The rows of a group lie close to one hidden flat surface of 10 dimensions, which may be shifted away from zero. Surfaces can cross.
In the rows, 128 means zero.
Some rows, each with its group after it:
[149 110 186 136 132 152  84  89  92 136 136 145  97 186] | (2)
[119 127 114  93 157  98  86 110 112 103 130 102 161 156] | (1)
[128 144  62 165 104 114 100 118  81  74 157 162 139  87] | (0)
[131 133 147  89  54 172 173 190 208 123 123 150 137 137] | (0)
[ 82 137 119 126 117 112  77 136 207  77 135  86 164 157] | (2)
[ 93 139 143 116 145 104 168 145 145 100 127 112 125 174] | (3)
[ 80 116 120 117 190 142  91 135 103 110 101  88 147 122] | (0)
[163 118 117  43 134 110 164 153 159 157 161 132 111 143] | (2)
[163 149 162 152 153 105 116 126 156 164 158 101 153 181] | (3)
[ 85 137 153 116 119 117  83 186 122  79 172 141 127 205] | (2)
[115 157 171 131 116 101  61 150 109 156  89 144 148  73] | (2)
[201  97 171  89 135 159 116 113 145 186 147 103 115 161] | (1)
[125 110  96  72 135  97  95 143  97  95 189 152  95 166] | (1)
[171 107 164  81 118 176 159 111 144 110 107  74 146 138] | (1)
[150 130 155 192 132 136 125 133 151 122 158 173  86 191] | (3)
[100 120 170  94 105  59 105 138 131  89 110 122  92 126] | (1)
[148  97 158 115 132 114  82 113 132 122 118  67 108  93] | (0)
[124 134 106 139 126 140 156 128 129 133  81 181 166 161] | (1)
[203 124 157 134  93 123 135 110 159 189 165 129 113 150] | (0)
[ 77 132 100 115 117  65 123 153 135  90  99 158 143 152] | (1)
[128 111 190 128  83  99 120 107 135 118 121  93 119 174] | (2)
[183 113 146  85 116 121 119  62  78 105 155 103 116 138] | (0)
[101 164 200 186 158 167 153 102 130 135  74 121 148 146] | (3)
[ 90 154 119 154 162 111  96 102  99 154 104 141 155 107] | (0)
[127 129 139  90 124 160  67  98 177 144  98 128 181 163] | (3)
[ 71 161  78 119 127 108 131 194 181 135 140 159 162 137] | (2)
[ 93 149 122 116 155  69  90 137 140 132 155  73 156 131] | (1)
[154 130 137 164 133 102  91 125  94 121  89 128 172 133] | (1)
[100 147 147 136 124  81 164  88 167 142  81 105 156 148] | (0)
[143 127 167 170 112 111 155 125 137 196 109 147 100 122] | (0)
[126 171 137 120 123 138 152 115  84 111 180 167 108 123] | (1)
[102 133 162 170 123 103 110 139 126 184 119 184 107 180] | (2)
[119 129 130 108 126  95 142 163  73 126 164 100 123 116] | (1)
[108 131 151 140 125  96 115 156 152 126 119 117 113 112] | (3)
[127  91 162  90 135 100 120 153 102  96 126 132  92 195] | (3)
[153 121 175  89 126 109 112  81  72 115  68 137 152 154] | (1)
[138 137 147 134  93 126 105 184 109  80 151  90 135  73] | (2)
[140 143 105 103 144 122 100 108 171  94 194  82 158 171] | (2)
[109 149 155 139 169 125 148  74 182 152 117 151 111 190] | (3)
[159 111 179 200 121 153  84 180 133 185 106 146 118 136] | (3)
[124 101 126  82  91 151 116 151 181 123 110 130 111 100] | (0)
[137 104 131 145 109 157 128 119 167  77 168  82 112 168] | (2)
[133 103 152 101 119 175 169 127 117  85  88 127 112 127] | (1)
[ 94  97 135 142 114 142 145 193 114  61 112 149  88 155] | (0)
[176 145 173 129 131 143  97 101 121 131 145  84 150 125] | (3)
[137 142 124  52 134 119 164 100  98 157 155 167 139 196] | (2)
[106 129 156 159 110 130  94 161 105 118 101 147 111  89] | (3)
[ 58 147 125 143 119 121 161 148 146 122  78 173 138 150] | (0)
[113 100 109  85  96 184 107 174 111 101 102 144 151 123] | (3)
[107 131 168 117 133  58  72  90 161 127 112 127  73  92] | (3)
[105 128 111 131 154  91 128 138 138 122 154 136  91 132] | (2)
[107  97 140 131 155 145 147 128 107 143  91 102 100 104] | (0)

New rows, each followed by its group:
[124 104 114  66  91 142 108 122 147 107 128 187 102 151] | (0)
[155 112 141  50 116 169 189 121 121 145 146 116 126 160] | (1)
[134 132 136 129 159 137 136 131 103 171 130 160 130 169] | (3)
[115 175  96 166 170 113  91 155 135 173 177 174 139 137] | (2)
[ 81 114 140  75 126 132  90 161 159  94 105 143 118 150] | (2)
[103 159 163 120 132  78  97 132 177 117 148  78 127 114] | (1)
[151 145 141 135  87 106 140 100  99  77 132  88 148  86] | (0)
[125 110 111 141 114  79 172 178 154  98 154  87  72  73] | (2)
[110 123 116 100 135 112 117 144 125 128 137 169 133 200] | (3)
[ 91 133 132 187 138 132  74 154 138  90 144 126 108 124] | (2)
[132 131 164 145 110  57 145  71 126 111 100 100 121 149] | (0)
[172 133 147 132  89 173 152 143 161  84 155 152  95 125] | (1)
[122 145 193 122 140  93 117  96 152 150  90  54 165 129] | (0)
[157 135 164 126 136 151  87 107 171  77 154 113  95 123] | (1)
[151 173 171  95 102 112 133  88 159 137 154 154 130 155] | (1)
[142 121 107 112  93 135 143 147 145  63 125 156 135 153] | (1)
[137  94  86 116 157  99 101 172 132 186 152  99 154 168] | (1)
[133 118 185 105 123 136  70 101 106 120 106 127 116 135] | (2)
[165 108 147 171 116 157  94 129 189 125 147  86 113 125] | (2)
[133 126 178 124  86 125 101 161 156 143 109 150 110 121] | (0)
[ 95 132 122 127 129 106 121  82  56  97  91 143 120  80] | (0)
[121 104 134  81 126 123 147 141 136 120 107 108 130 147] | (1)
[ 88 116 138 140 103 169 117 144 141 124 104 171 126 167] | (2)
[178  79 122 149 112 158 140 171 172 162 164 121  81 141] | (0)
[101 167 155  93 107  79 121 140  77 130 131 151 155 150] | (2)
[141 106 143  93  84  71 129 151 111  93  99 121 142 147] | (1)
[103 119 131 128 123 133 138 153  88  77 149 137  90 131] | (2)
[120  79  87 101 126  58  91 177 126 132  96 124 157 177] | (1)
[140 112 180  94 125 122  72 150 122 120 114 121 100 111] | (2)
[ 82 135  91  82 187 133 122 112  97 142 168 139 126 161] | (1)
[158 117 181  54 123 102 109 142 110 143 123 131 105 128] | (2)
[119 102  69 107 124  85  92 175 145  88 148 129 143 166] | (1)
[100 117  56 198 129  88 174 113 152 118 115 132 125 122] | (0)
[145 154  91 164  86 152 192 145 115 115 167 178 142 151] | (0)
[ 72 118 126 117 154 116 149 172 123 173 149 148  71 127] | (1)
[134  88  63 131 142 117 147  77 106 111 144 150  92 152] | (0)
[116 108 102 137 145 106 129  97 155 166 111 136 116 142] | (0)
[111 128 172 122 151 115 138 158  56 152  97 113 129 113] | (3)
[ 75 138 126 146 124 113  97 140 118 123  99 197 104 122] | (3)
[109 117 103 110 151 153 155 156 104 130 139 191  79 137] | (2)
[105 147 128 123 129 158  91  96 116 139 100 170 139 100] | (3)
[152 108 126 109 123  80  77 145 109 141 164 172  92 166] | (1)
[116 114 150 103 140 148 103  75 131 125 102 183  77 144] | (3)
[145  91 125  61 115 159 141 135 149 124 126  92  99  76] | (3)
[ 81 137  97 128 168 151 129 143 193 116 137 115 134 140] | (1)
[102 132 104 167 103 113 164  59 145 123 105 104 137 110] | (2)
[ 98 122 163 142  79  82 154 131 153 114  73 151  98 128] | (0)
[124 101 152  78 167 184 147 114  58 111 147 116  71 119] | (1)
[163 133 132 159  85 114 122 117  82 107 152 151 106  96] | (0)
[117 151 145 113 107 122 161 158 114  90 186 108  93  97] | (1)
[116  93 119 171 136 145 114 186 192 104 103 127  95 117] | (1)
[109 123 124 116 149  85  69  71  60  90 126 167 116 172] | (0)
[ 90  94  98 136 105 150 130 198 115  35 129 167  94 152] | (0)
[116 142  93 142 135 117 127 168 110 109 183 131 125 122] | (1)
